The rows of each matrix lie in a flat space through zero, up to rounding. After each matrix: how many dimensions does the smallest such space have?
In the rows, 128 means zero.

[[155 109 120 131 132 144 127 141 126 141 141 127 122 124 122 135 122 123
  168]
 [109 140 123 125 160  98  91 107 115 165  90 146 174 111 128 152 129 162
  116]
 [120 123 108 131 139 111  99 112 106 167  79 136 169 107 130 147 134 158
  129]
 [131 125 131 129  94 144 159 138 137  93 142 112  96 141 132 105 135 103
  120]
 [132 160 139  94 198  80  66 119 157 189  71 175 192 105 118 170 136 161
  166]
 [144  98 111 144  80 163 164 142 114 102 146 100  92 135 132 106 130 104
  135]
 [127  91  99 159  66 164 166 130  89 102 138  89  97 132 138 102 130 115
  107]
 [141 107 112 138 119 142 130 132 112 138 128 120 127 122 127 130 126 129
  146]
 [126 115 106 137 157 114  89 112  96 182  95 140 175 104 125 159 122 166
  141]
 [141 165 167  93 189 102 102 138 182 140 144 166 138 133 115 147 122 125
  162]
 [141  90  79 142  71 146 138 128  95 144  60 103 140 107 138 120 155 130
  146]
 [127 146 136 112 175 100  89 120 140 166 103 157 167 115 122 156 127 152
  145]
 [122 174 169  96 192  92  97 127 175 138 140 167 146 134 118 148 121 135
  135]
 [124 111 107 141 105 135 132 122 104 133 107 115 134 120 133 125 134 134
  120]
 [122 128 130 132 118 132 138 127 125 115 138 122 118 133 130 120 127 123
  113]
 [135 152 147 105 170 106 102 130 159 147 120 156 148 125 120 146 128 135
  152]
 [122 129 134 135 136 130 130 126 122 122 155 127 121 134 127 128 116 129
  115]
 [123 162 158 103 161 104 115 129 166 125 130 152 135 134 123 135 129 126
  129]
 [168 116 129 120 166 135 107 146 141 162 146 145 135 120 113 152 115 129
  196]]

4

[[124 120 123 113 142 143 108 128 147  99 129 113 120 130 105 105 159 103
  143]
 [120 169 117 121 122  92 135  95 110 143 132 136  87 129 152 161 122  85
  168]
 [123 117 144 147 111 128 146 126 107 144 121 140 149 133 125 140  98 164
  106]
 [113 121 147 154  91 134 138  95  75 133 122 154 138 154  89 145 103 134
  121]
 [142 122 111  91 175 139 105 184 198 116 129  88 139 113 149  84 160 145
  125]
 [143  92 128 134 139 166 111 146 149  98 133 123 147 119 105  96 157 129
  102]
 [108 135 146 138 105 111 150 112  95 157 114 139 140 148 122 148  81 165
  123]
 [128  95 126  95 184 146 112 156 209 108 120  83 145 115 130  66 142 162
  108]
 [147 110 107  75 198 149  95 209 234 105 128  67 148 105 152  58 175 158
  119]
 [ 99 143 144 133 116  98 157 108 105 140 114 131 115 125 139 162  98 139
  151]
 [129 132 121 122 129 133 114 120 128 114 133 127 115 133 114 122 148  97
  143]
 [113 136 140 154  88 123 139  83  67 131 127 159 117 149  98 161 110 105
  140]
 [120  87 149 138 139 147 140 145 148 115 115 117 158 114 118 110 117 177
   97]
 [130 129 133 154 113 119 148 115 105 125 133 149 114 102 148 164 127 110
  131]
 [105 152 125  89 149 105 122 130 152 139 114  98 118 148 130 113 118 139
  159]
 [105 161 140 145  84  96 148  66  58 162 122 161 110 164 113 173  79 115
  148]
 [159 122  98 103 160 157  81 142 175  98 148 110 117 127 118  79 187  79
  128]
 [103  85 164 134 145 129 165 162 158 139  97 105 177 110 139 115  79 238
   86]
 [143 168 106 121 125 102 123 108 119 151 143 140  97 131 159 148 128  86
  146]]

6

[[118 144 128 123 135 132 143 127 146 147 112 135 118 138 136 124 119 119
  124]
 [144  87  99 145 140 124  99 120 114 124 145 103 138 137 109 139 126 141
  108]
 [128  99  59 151 165 125 115 121 123 134 100 112 127 179 127 141 105 149
   81]
 [123 145 151  98 117 128 122 116 130 129 135 139 115  89 144 133 121 109
  140]
 [135 140 165 117  99 134 128 130 131 116 144 149 135 120 128 138 143 115
  156]
 [132 124 125 128 134 130 119 125 133 135 129 118 128 136 123 136 119 131
  123]
 [143  99 115 122 128 119  86 115  95  99 152 114 135  97 126 144 126 139
  121]
 [127 120 121 116 130 125 115 113 122 126 138 132 120 103 136 129 126 116
  120]
 [146 114 123 130 131 133  95 122 120 111 141 120 141 140 120 146 124 140
  123]
 [147 124 134 129 116 135  99 126 111  84 146 145 151 136 127 140 144 139
  135]
 [112 145 100 135 144 129 152 138 141 146  75 131 117 181 141 141 101 139
  113]
 [135 103 112 139 149 118 114 132 120 145 131  76 127 120 108 130 108 151
  115]
 [118 138 127 115 135 128 135 120 141 151 117 127 111 120 137 129 112 115
  122]
 [138 137 179  89 120 136  97 103 140 136 181 120 120  46 126 113 133  99
  143]
 [136 109 127 144 128 123 126 136 120 127 141 108 137 126 110 123 136 139
  130]
 [124 139 141 133 138 136 144 129 146 140 141 130 129 113 123  87 147 120
  126]
 [119 126 105 121 143 119 126 126 124 144 101 108 112 133 136 147  94 136
  114]
 [119 141 149 109 115 131 139 116 140 139 139 151 115  99 139 120 136  96
  137]
 [124 108  81 140 156 123 121 120 123 135 113 115 122 143 130 126 114 137
   94]]

7

[[ 59  94 133 138 160 129 130 131  95 122  80 141 150  94 182 127 125 155
  188]
 [ 94 138 108 139 151 146 130 108 135  80 112 120 170 126 133 149 118 153
  165]
 [133 108 125 133 103 150 134 115 119 141 159 124 112 124 147 148 173 134
  113]
 [138 139 133 122 166 143 140 158 131 140 106 157 151 146  82  76  93  78
  169]
 [160 151 103 166 139 134 142 152 132 108 179 100 136 116 113 124 130 129
   81]
 [129 146 150 143 134  96 114 130 138 168 141 158 120 126  91 106 119 104
  163]
 [130 130 134 140 142 114 127 143 124 151 135 139 129 120 117 109 126 112
  139]
 [131 108 115 158 152 130 143 157 102 151 160 118 137 100 150 114 159 120
  111]
 [ 95 135 119 131 132 138 124 102 135  86 109 122 149 127 139 155 118 159
  157]
 [122  80 141 140 108 168 151 151  86 152 140 140  90 105 174 117 160 131
  120]
 [ 80 112 159 106 179 141 135 160 109 140  35 187 151 133 115  62  62  91
  234]
 [141 120 124 157 100 158 139 118 122 140 187 127 107 120 132 146 175 133
  116]
 [150 170 112 151 136 120 129 137 149  90 151 107 139 130  97 129  98 137
  101]
 [ 94 126 124 146 116 126 120 100 127 105 133 120 130 110 156 165 142 171
  143]
 [182 133 147  82 113  91 117 150 139 174 115 132  97 156 100  95 110  83
   76]
 [127 149 148  76 124 106 109 114 155 117  62 146 129 165  95 117  71 114
  153]
 [125 118 173  93 130 119 126 159 118 160  62 175  98 142 110  71  71  91
  166]
 [155 153 134  78 129 104 112 120 159 131  91 133 137 171  83 114  91  96
  122]
 [188 165 113 169  81 163 139 111 157 120 234 116 101 143  76 153 166 122
   83]]

7

[[108 126 122 123 133 117 152 144 135  86 129  99 133  93 132 131 104  85
  163]
 [126  84 135  98 151 120 150  99 147 101 154 119 114 153 109 108 127  94
  104]
 [122 135 140 124 123 123 157 101 134 108 165 101 134 164 102 129 119  56
  104]
 [123  98 124 101 167 110 139  84 178 182 166 207 111  95 132 118 107 133
   77]
 [133 151 123 167 150 141  93 140 122 170 167 146 162  87 166 144 146 128
  120]
 [117 120 123 110 141 107 108 170 170 130 106 167 131  77 131 109  96 158
  130]
 [152 150 157 139  93 108 135 130 127  96 126  84 154 130 133 177 130 133
  161]
 [144  99 101  84 140 170 130 176 123 109 131 111 105 108 104  83 136 114
  119]
 [135 147 134 178 122 170 127 123 122 153 118 128 189 154 144 138 160 160
  168]
 [ 86 101 108 182 170 130  96 109 153 136 155 133 165 129 155 166 162 112
  117]
 [129 154 165 166 167 106 126 131 118 155 177 107 165 118 128 132 129  90
  100]
 [ 99 119 101 207 146 167  84 111 128 133 107 129 154 176 173 143 150 144
  184]
 [133 114 134 111 162 131 154 105 189 165 165 154 133 134 146 110 136 105
   94]
 [ 93 153 164  95  87  77 130 108 154 129 118 176 134 127 138 121 138 142
   99]
 [132 109 102 132 166 131 133 104 144 155 128 173 146 138 146 116 125 146
  124]
 [131 108 129 118 144 109 177  83 138 166 132 143 110 121 116 157 140 142
   84]
 [104 127 119 107 146  96 130 136 160 162 129 150 136 138 125 140 164 131
   69]
 [ 85  94  56 133 128 158 133 114 160 112  90 144 105 142 146 142 131 118
  147]
 [163 104 104  77 120 130 161 119 168 117 100 184  94  99 124  84  69 147
  100]]

15

[[ 96 125 125 125 161 131 140 118 112 114 143 125 129 133 124 142 125 124
  149]
 [125 122  98 133 128 110  97 134 141 108 117 153 140 113  90 161 127 140
  112]
 [125  98 111 106 134 135 134 132 102 122 115 148 134 145 120 131 136 124
  112]
 [125 133 106 144 161 113 110 116 141 122 110 146 142 115 124 151 136 144
  126]
 [161 128 134 161  88 130 106 149 163 136 110 134 126  89 119 120 149 138
  129]
 [131 110 135 113 130 122 135 133 130 144 129 122 135 137 123 128 121 114
  116]
 [140  97 134 110 106 135  95 168 126 133 139  96 128 139 158  92 135 133
  138]
 [118 134 132 116 149 133 168 110  85 128 144 129 115 150 140 119 109 127
  116]
 [112 141 102 141 163 130 126  85 125 111 111 173 151 114 115 163 149 135
  106]
 [114 108 122 122 136 144 133 128 111 113 126 143 132 132 128 142 155 123
  134]
 [143 117 115 110 110 129 139 144 111 126 100 144 112 154 123 129 130 129
  123]
 [125 153 148 146 134 122  96 129 173 143 144  83 137 109 152 104 118 131
  164]
 [129 140 134 142 126 135 128 115 151 132 112 137 135 115 127 138 148 121
  139]
 [133 113 145 115  89 137 139 150 114 132 154 109 115 129 113  98 105 117
  122]
 [124  90 120 124 119 123 158 140 115 128 123 152 127 113  58 142 108 111
  111]
 [142 161 131 151 120 128  92 119 163 142 129 104 138  98 142  80 108 147
  135]
 [125 127 136 136 149 121 135 109 149 155 130 118 148 105 108 108 100 117
  122]
 [124 140 124 144 138 114 133 127 135 123 129 131 121 117 111 147 117 134
  136]
 [149 112 112 126 129 116 138 116 106 134 123 164 139 122 111 135 122 136
   57]]

10

[[178 102 195 123 118 137  92 118 163 138 129 120 125 124  97 106  83 149
  104]
 [102 144  98 120 133 129 156 129 108 117 137 132 112 129 142 139 152 116
  132]
 [195  98 215 136  86 127  81 114 182 157 117  99 138 117  99  93  80 153
  116]
 [123 120 136  87 161 137 139 138 111  93 149 154  97 122 125 133 111 147
   94]
 [118 133  86 161 157 132 105 133 126 141 111 131 162 154 123 158 123 113
  134]
 [137 129 127 137 132 137 118 122 138 138 127 118 125 141 117 140 115 122
  117]
 [ 92 156  81 139 105 118 166 127 110 134 126 112 123 128 159 140 174 105
  157]
 [118 129 114 138 133 122 127 132 120 128 121 138 148 127 133 125 141 123
  145]
 [163 108 182 111 126 138 110 120 148 126 137 130 113 121 104 108  96 146
  103]
 [138 117 157  93 141 138 134 128 126 106 148 141  95 119 118 120 109 145
   98]
 [129 137 117 149 111 127 126 121 137 148 119 107 135 136 130 135 134 115
  139]
 [120 132  99 154 131 118 112 138 130 141 107 120 163 139 139 146 128 125
  143]
 [125 112 138  97 162 125 123 148 113  95 135 163 129 117 129 125 111 155
  110]
 [124 129 117 122 154 141 128 127 121 119 136 139 117 139 118 142 120 123
  111]
 [ 97 142  99 125 123 117 159 133 104 118 130 139 129 118 150 124 168 117
  153]
 [106 139  93 133 158 140 140 125 108 120 135 146 125 142 124 142 145 107
  130]
 [ 83 152  80 111 123 115 174 141  96 109 134 128 111 120 168 145 166 124
  140]
 [149 116 153 147 113 122 105 123 146 145 115 125 155 123 117 107 124 129
  145]
 [104 132 116  94 134 117 157 145 103  98 139 143 110 111 153 130 140 145
  123]]

5

[[177 109 118 121 128 137 164 182 124 113 119 113 100 129 127 144 104 101
  158]
 [109 155 107 110 126 127 126  86 123 155 140 139 142 125 142 140 135 120
  128]
 [118 107 165 129 121 119 113 129 111 125 130 139 141 148 112 120 121 164
  116]
 [121 110 129 127 116 138 190  94 123 133 150 144 142 163 135 157 139 123
  148]
 [128 126 121 116 129 135 144 114 151 126 130 136 126 142 139 133 132 110
  164]
 [137 127 119 138 135 143 120 140 140 103 115 113 104 115 131 122 131 134
  134]
 [164 126 113 190 144 120 162 216 136 121 134 110  95  90 119 116 149  78
   85]
 [182  86 129  94 114 140 216 166 123 124 135 140 107 169 135 169 104  84
  191]
 [124 123 111 123 151 140 136 123  99 123 133 142 106 132 125 131  97 128
  170]
 [113 155 125 133 126 103 121 124 123 184 167 156 164 140 130 139 135 111
  125]
 [119 140 130 150 130 115 134 135 133 167 165 144 142 141 129 141 147 105
  122]
 [113 139 139 144 136 113 110 140 142 156 144 146 116 116 129 113 162  98
   88]
 [100 142 141 142 126 104  95 107 106 164 142 116 171 126 111 127 126 134
   86]
 [129 125 148 163 142 115  90 169 132 140 141 116 126 132 108 119 124 124
  123]
 [127 142 112 135 139 131 119 135 125 130 129 129 111 108 132 123 133 121
  118]
 [144 140 120 157 133 122 116 169 131 139 141 113 127 119 123 133 128 119
  123]
 [104 135 121 139 132 131 149 104  97 135 147 162 126 124 133 128 142 150
  102]
 [101 120 164 123 110 134  78  84 128 111 105  98 134 124 121 119 150 177
   68]
 [158 128 116 148 164 134  85 191 170 125 122  88  86 123 118 123 102  68
  197]]

10

[[105 126 106 144 114  66 135 126 125 137 125 145 112 143 138  56 108 153
   86]
 [126 102 145 121 120 120 139 140 124 143 117 150 103 128 149 121 126 130
  147]
 [106 145 124 115 118  84 127 138 134 114 127 129 148 136 139 102 127 118
  118]
 [144 121 115 125 112 117  93 126 151 122 132 131 145 141 130 108 118 136
  131]
 [114 120 118 112 121 121 126 149 150 120 120 153 125 133 147 115 127 111
  151]
 [ 66 120  84 117 121 113 135 112 186 104 125 133 150 136 172 110 109  87
  146]
 [135 139 127  93 126 135 104 191 142 122 120 171 123 126 129 130 149  95
  163]
 [126 140 138 126 149 112 191 139 122 136 124 116  94 126 150 140 135 139
  117]
 [125 124 134 151 150 186 142 122  63 138 142 102 120 141 104 165 127 138
  114]
 [137 143 114 122 120 104 122 136 138 121 132 140 124 111 112  93 120 140
  115]
 [125 117 127 132 120 125 120 124 142 132 132 129 123 124 143 129 124 128
  129]
 [145 150 129 131 153 133 171 116 102 140 129 100 115 122 111 141 124 148
  108]
 [112 103 148 145 125 150 123  94 120 124 123 115 147 136 133 154 133 119
  140]
 [143 128 136 141 133 136 126 126 141 111 124 122 136 144 125 143 148 136
  129]
 [138 149 139 130 147 172 129 150 104 112 143 111 133 125 107 176 152 119
  128]
 [ 56 121 102 108 115 110 130 140 165  93 129 141 154 143 176 114 120  78
  153]
 [108 126 127 118 127 109 149 135 127 120 124 124 133 148 152 120 122 122
  134]
 [153 130 118 136 111  87  95 139 138 140 128 148 119 136 119  78 122 157
  101]
 [ 86 147 118 131 151 146 163 117 114 115 129 108 140 129 128 153 134 101
  122]]

11
